There are 4 ways to turn a row about zero (a turn may also mirror it). The second row of each pair is the first, turned, with some noise. The first 36 pairs use one turn. New pairs use 3 turns, one after the other, and a turn may come again.
Some pairs, each with its turns in order after it:
[-1.12 -1.30 -0.90 -4.97  3.74 -3.64 -1.56  2.66]
[ 0.21 -3.25  4.85 -2.84  0.18 -1.38  4.46  0.13] | nivef

[ 1.05 -1.43  0.78  3.36  2.83  0.20  1.42  1.50]
[ 2.75 -0.46 -2.10 -1.89  0.17 -0.59 -3.15  0.12] | Gume

[ 1.29  0.71 -4.04 -1.38  0.03  0.06 -3.35  0.81]
[-1.35 -0.17 -0.74  1.90  1.98  3.12  0.80 -3.42] | mibot

[-4.83  0.15  0.08 -1.74  2.35 -2.03 -1.29  0.57]
[-2.10 -2.07  2.44 -2.80  0.25  2.86  2.35 -0.84] | nivef

[-2.16  2.46 -0.62 -1.67 -2.04 -1.48 -0.83  0.10]
[ 1.46 -1.95  1.52 -1.52  0.77  3.01 -0.32 -1.03] | Mana

[ 3.66  1.34 -5.46  2.32 -0.01  1.12 -1.10 -0.39]
[-1.95  0.57  2.97 -0.60  0.27  4.85  1.74 -3.40] | mibot

[-0.04  1.33 -0.50  0.65 -2.74  3.25 -1.92  1.55]
[ 3.00  1.12 -0.49 -2.27 -2.81  0.28  0.71 -1.99] | Mana

[-2.48  1.89 -1.42  0.97 -0.30 -0.67  4.58 -2.78]
[-4.39 -2.83 -1.92 -2.34  2.42 -0.36 -0.36  0.87] | Gume

[-0.01  2.60  0.19  1.48  0.26 -0.40 -1.59  0.93]
[-1.23 -2.70  0.35 -0.14  0.60  1.52 -0.45  0.44] | mibot

[ 1.03 -4.61  3.43  1.07 -0.55  4.37 -2.56 -1.19]
[ 2.95  1.33 -0.26 -1.27 -2.76  0.04 -6.47 -1.94] | mibot

[ 4.74 -1.29  1.12  1.41  0.73  1.27 -0.39 -0.73]
[ 2.57  2.00  1.08 -3.34 -0.85  0.25 -0.54 -2.60] | Gume

[-0.99 -1.60  0.88  3.57 -1.60  2.13  1.10 -0.54]
[ 0.20 -0.89  2.70 -0.20 -3.45 -0.87 -1.88 -0.38] | mibot

[-0.54 -1.49 -0.96 -1.56  3.11  1.11  0.45  2.62]
[ 0.54  1.73 -0.59  2.93 -1.25  0.61  0.48  2.87] | Mana

[ 3.04 -1.27 -2.57 -1.31 -1.13  1.55 -3.64  0.82]
[ 2.97  1.05  1.49 -0.01 -2.87 -2.21 -3.00  0.34] | Mana

[-0.40  1.20  3.20  2.96 -0.65 -0.09  0.09  0.77]
[-1.09 -2.88  0.93 -1.75 -1.39 -0.76 -1.93  1.97] | mibot

[-0.22  1.08  0.48 -0.82 -1.54  0.78 -2.87  2.06]
[-0.14 -2.61 -2.04  1.01 -0.40  1.06 -0.78 -1.45] | mibot

[ 0.13 -5.88 -1.24  2.43 -0.81 -3.91 -2.00  0.56]
[ 5.64 -0.24 -3.82  1.71  1.93 -1.58  3.49 -1.34] | Gume

[ 1.14 -1.88 -2.47  0.65  0.96  3.11  1.82  0.42]
[ 0.72 -0.75 -0.97 -0.70  0.91  3.22 -1.97 -2.42] | Gume

[ 0.54  4.24 -0.93 -2.53 -1.97 -0.74  2.72 -1.77]
[-4.17 -2.15  3.17 -1.83  0.55  0.90  1.66  0.68] | Gume

[-1.82  1.25 -0.96  0.37 -0.70  0.60  6.70  0.22]
[ 1.86 -0.27  2.58  0.15 -2.74 -2.28  5.11  2.78] | mibot

[ 0.27 -1.65  2.86 -1.16 -4.33 -0.38  2.75 -2.71]
[-3.07 -0.41  3.42  0.10  0.02 -0.42  1.41 -4.82] | Mana

[ 0.03  2.93 -0.72 -1.42  0.29 -0.01 -0.29 -4.18]
[-1.05  0.70 -0.21  2.89  2.49  2.30  1.70  2.38] | nivef

[-1.64  0.50 -0.51  0.62  1.48 -0.55 -1.62 -1.60]
[ 0.56 -2.72 -0.85 -0.11  0.72 -0.87  0.17  1.30] | Mana

[-1.63 -2.16 -2.79  1.84  2.56  0.72 -2.38  0.55]
[-0.24 -2.86 -1.89 -1.57  2.02 -0.25  0.61 -3.20] | nivef

[-1.43  3.36  0.66  1.43 -2.03 -1.83 -0.34 -2.26]
[ 0.34 -2.43  0.24 -3.61  2.32  0.91  0.17 -1.68] | Mana

[ 0.08  0.56  1.47 -2.47 -0.04 -0.98  3.09 -0.32]
[-1.49  1.04  2.43  1.23  1.98  1.43  1.44 -0.11] | Mana

[ 4.15  1.56  2.55 -1.85 -1.18  2.55  3.65  1.47]
[-0.24  6.09  2.44 -0.69  1.47 -0.29  2.04 -1.60] | Mana

[-0.17  5.19  0.10 -3.51  3.91  0.59  1.60 -3.70]
[-5.36  0.97  4.27 -1.20  2.75 -1.26 -3.44  0.72] | Gume

[ 0.89 -2.22  0.48  2.22 -2.31 -2.89  2.52  0.16]
[ 1.73 -3.06 -2.22 -2.16 -0.41 -1.58  2.36 -0.57] | Gume

[ 0.10 -0.05  0.56 -1.11 -1.04 -0.70  0.71 -0.25]
[ 0.29  1.05  0.83  0.31 -0.77  0.41  0.63  0.07] | nivef

[ 1.53  4.13  0.73 -1.51 -0.93  1.41  2.60  0.23]
[ 1.54 -1.54 -1.10 -1.53 -1.38  2.35  3.29  2.39] | mibot

[-4.17 -0.07 -0.36  0.42 -0.36  2.28 -0.49  0.44]
[-2.27  0.49 -2.33  2.33 -0.72  1.73 -0.72  0.97] | Gume

[-2.82  1.07 -1.81  1.66  0.73  1.61  1.89  0.01]
[-1.07  1.19 -0.95 -2.00  2.70  2.11 -1.86 -1.04] | nivef

[-2.29 -0.25  1.72 -1.60 -0.15  5.29  2.54 -1.32]
[-4.54  2.51  1.99  1.24  1.75 -0.22 -3.49 -0.71] | nivef

[-0.45  3.79  0.52 -1.65 -1.76  1.72 -2.67 -1.82]
[ 0.47 -0.95  1.73  4.34  0.56  3.26 -1.09  0.61] | nivef

[ 1.09 -0.07 -0.71  1.14 -3.65 -1.71  1.24  3.10]
[ 4.10  2.16 -0.31 -1.35 -2.05 -0.12 -1.15 -0.86] | nivef

New pairs, each followed by its turns in order:
[ 2.42  1.17 -0.63  2.25 -2.90 -1.56 -0.46 -1.98]
[-1.48 -0.97 -2.97 -1.13  3.37  0.54  0.89 -0.39] | Mana Gume Mana

[ 2.08 -4.52 -5.19 -3.00 -0.09 -0.87 -1.22 -0.29]
[ 4.50 -6.30 -0.25 -1.09 -1.36 -1.21 -0.09 -0.55] | mibot mibot mibot

[-1.09 -0.38 -2.19 -3.75  1.73  1.69 -1.82  4.04]
[-2.45 -0.59 -1.03  0.09 -0.36  2.52 -2.57  4.92] | mibot nivef Mana

[-5.01 -0.80 -2.06  0.60 -0.73 -2.39 -0.90 -0.91]
[-3.97  0.56 -0.85 -1.66 -3.46 -0.93  0.70  2.64] | Gume mibot nivef

[-2.43  1.05  0.61  0.70 -1.98 -3.03  1.22  1.65]
[ 2.21 -1.98 -1.21 -2.75 -2.60  0.43  1.13 -0.91] | Gume Mana Mana

[-0.17  0.91  4.41 -0.91  4.21  4.22  3.33 -0.01]
[-1.02 -0.57  3.52  2.52 -2.57 -2.70  4.07 -4.28] | nivef nivef Mana

[ 2.21  0.17 -4.41  0.20  0.36 -1.98 -0.41  2.74]
[-1.15  1.77 -1.47  3.14  3.97 -1.55  0.58  1.25] | mibot Gume Gume

[-0.58  0.60  2.36  0.59 -0.42  0.44  2.72 -1.92]
[-0.05  0.77  2.59 -0.88 -1.17 -2.03 -1.11 -2.02] | nivef mibot mibot

[-2.13 -1.86  0.78  1.33 -0.52  1.47  0.02 -0.83]
[ 0.80 -1.17  1.97  2.13  0.73 -0.02  0.93  0.88] | nivef Gume mibot

[-0.90  1.37  2.50  2.22 -0.33  2.77  0.53 -6.84]
[-3.27  0.54  1.92 -0.06 -1.79 -6.05 -2.91 -2.34] | Gume Mana nivef

[ 1.50  2.29 -2.59 -3.12 -1.82 -2.66  2.98 -3.37]
[ 1.11 -0.91 -5.33  0.76  1.04 -0.82 -2.63 -3.68] | nivef Gume mibot

[-0.59  0.88  5.41 -0.07 -1.34  2.38 -2.39  3.75]
[-0.89 -2.43  3.26  4.23 -0.48 -3.91 -0.26  2.57] | Mana Mana Gume

[ 1.80 -2.48  1.13  2.93 -3.03 -0.95  2.66  0.08]
[-4.24 -1.63  1.37 -2.82  0.98  1.11  0.38  1.67] | Gume mibot Gume

[-3.51 -1.21  1.43  0.03  0.54 -2.61 -2.83  0.80]
[ 3.37  1.07 -1.15  2.21  2.14  2.41  0.95 -1.00] | mibot Mana Gume

[ 1.31  2.67 -2.43  3.29 -2.30  1.66  6.16  3.99]
[ 2.91  3.45 -4.74 -1.70  1.98 -3.96 -4.29 -1.71] | Mana mibot nivef

[-2.14  1.39  0.87  1.31 -0.95 -1.14  0.26 -1.31]
[-1.41  0.16 -1.71  0.05 -0.07  1.56  0.19 -2.17] | Mana Mana Mana

[-0.35  0.79 -1.92  0.66 -2.39  0.21 -4.45 -3.03]
[-1.13  2.89 -3.18  0.54 -1.34 -0.69  1.56  4.09] | Mana Gume nivef

[ 1.15  0.93 -2.56 -5.03  1.89 -0.41 -1.54  2.40]
[ 0.84  3.91 -0.39  0.30  3.41 -1.21  4.02 -0.83] | mibot mibot Mana

[-0.19 -0.50 -0.56  1.09 -2.91  1.13 -2.27  0.25]
[ 0.48  0.19  2.58 -1.00  0.71  0.64  1.80  1.73] | nivef Gume Mana

[ 0.75  3.38 -0.91  0.04 -0.14 -3.51 -0.35 -0.72]
[-0.78  2.45  0.93  2.19  0.17 -3.35  1.53  1.50] | nivef mibot nivef

[ 0.22 -0.49  2.52 -2.03  2.93 -3.88  4.62  1.54]
[-2.11 -3.46  3.54  0.49  2.46 -0.29  1.72 -4.25] | Mana nivef nivef

[ 0.33 -0.81  3.08 -0.88  0.73  1.77  0.80  1.02]
[-0.63  2.27  0.21  0.41  1.88 -2.19  1.17 -1.13] | mibot Gume Mana

[ 0.99  0.53  4.03 -2.71 -0.64 -0.30  1.16  3.52]
[-0.71 -4.54 -2.12  0.38 -0.75 -0.31 -3.53 -0.68] | mibot Mana mibot

[-2.37  3.64  1.97  3.28  5.58  0.58 -0.09  1.81]
[-0.01 -1.10 -7.40  1.67 -0.06  1.18 -2.81 -0.10] | nivef Gume nivef

[-0.90  1.62 -0.37 -4.39 -2.76  1.28  1.40 -0.88]
[ 2.20  1.42 -1.31 -0.70  2.36  2.83  2.17 -2.99] | Gume Gume nivef

[ 2.20 -1.12 -0.35 -3.94 -0.44  3.33  1.45  1.97]
[-1.16 -0.53  2.65  2.06 -3.11 -3.66  0.08  2.66] | mibot Mana Gume

[ 4.45  4.38  1.35 -0.46  6.59  0.99  0.77 -3.22]
[-0.83 -4.20  4.24  2.23 -2.58  3.83  1.24 -5.47] | nivef Mana mibot

[-2.70 -2.70  0.75  0.27  0.08  1.73  0.51 -1.15]
[ 1.51 -0.97 -1.87 -1.69 -1.41  1.41 -2.57 -0.05] | nivef mibot nivef

[ 1.67  0.88  1.09 -2.22  3.63 -1.82 -1.04  0.63]
[ 3.56 -1.31  0.97  3.34  1.21  0.15  0.98 -1.61] | Mana nivef Gume

[-1.17  1.38 -0.30  3.85 -2.09  1.77 -0.60  0.02]
[ 2.71 -1.60  0.63  0.27 -0.06  3.31  0.57  2.19] | nivef Gume mibot

[ 0.27  2.89 -3.06 -2.42 -0.37 -4.70 -1.09 -3.71]
[ 0.61 -0.45  1.41 -6.22 -1.12 -4.04 -2.12 -0.83] | mibot mibot mibot

[ 0.99 -0.86  1.05 -1.73 -0.84  3.41  1.78 -1.42]
[-0.64  0.60  2.71 -1.02 -2.88  0.31  2.19 -0.10] | mibot mibot Mana

[ 1.63  0.42  2.46 -1.28  1.25  1.20 -3.61 -1.34]
[ 1.98 -3.31 -0.13 -0.81 -1.52  0.93 -0.46 -2.99] | Gume nivef mibot

[-2.78 -5.37  2.45 -0.79  0.00  0.70 -2.18 -1.79]
[-2.04  2.36 -3.91  4.45  0.41  1.28 -2.19  0.26] | mibot mibot Gume

[-1.48  0.36 -0.18 -0.01 -1.13  1.24 -6.05  1.57]
[-2.08 -1.46  1.29  1.57 -1.63  1.32 -4.95 -1.86] | mibot Mana Mana

[-0.77  1.70  0.74 -2.40  2.69 -1.79 -2.23  2.39]
[-1.64 -1.82  0.98 -1.53  0.38 -2.63 -2.70 -2.81] | nivef Gume Mana

[ 0.31 -1.09 -0.09 -0.19 -0.06 -0.23  0.45  1.71]
[ 0.93 -0.99 -0.03  0.44 -0.25  0.58  0.98 -0.26] | Mana Gume mibot

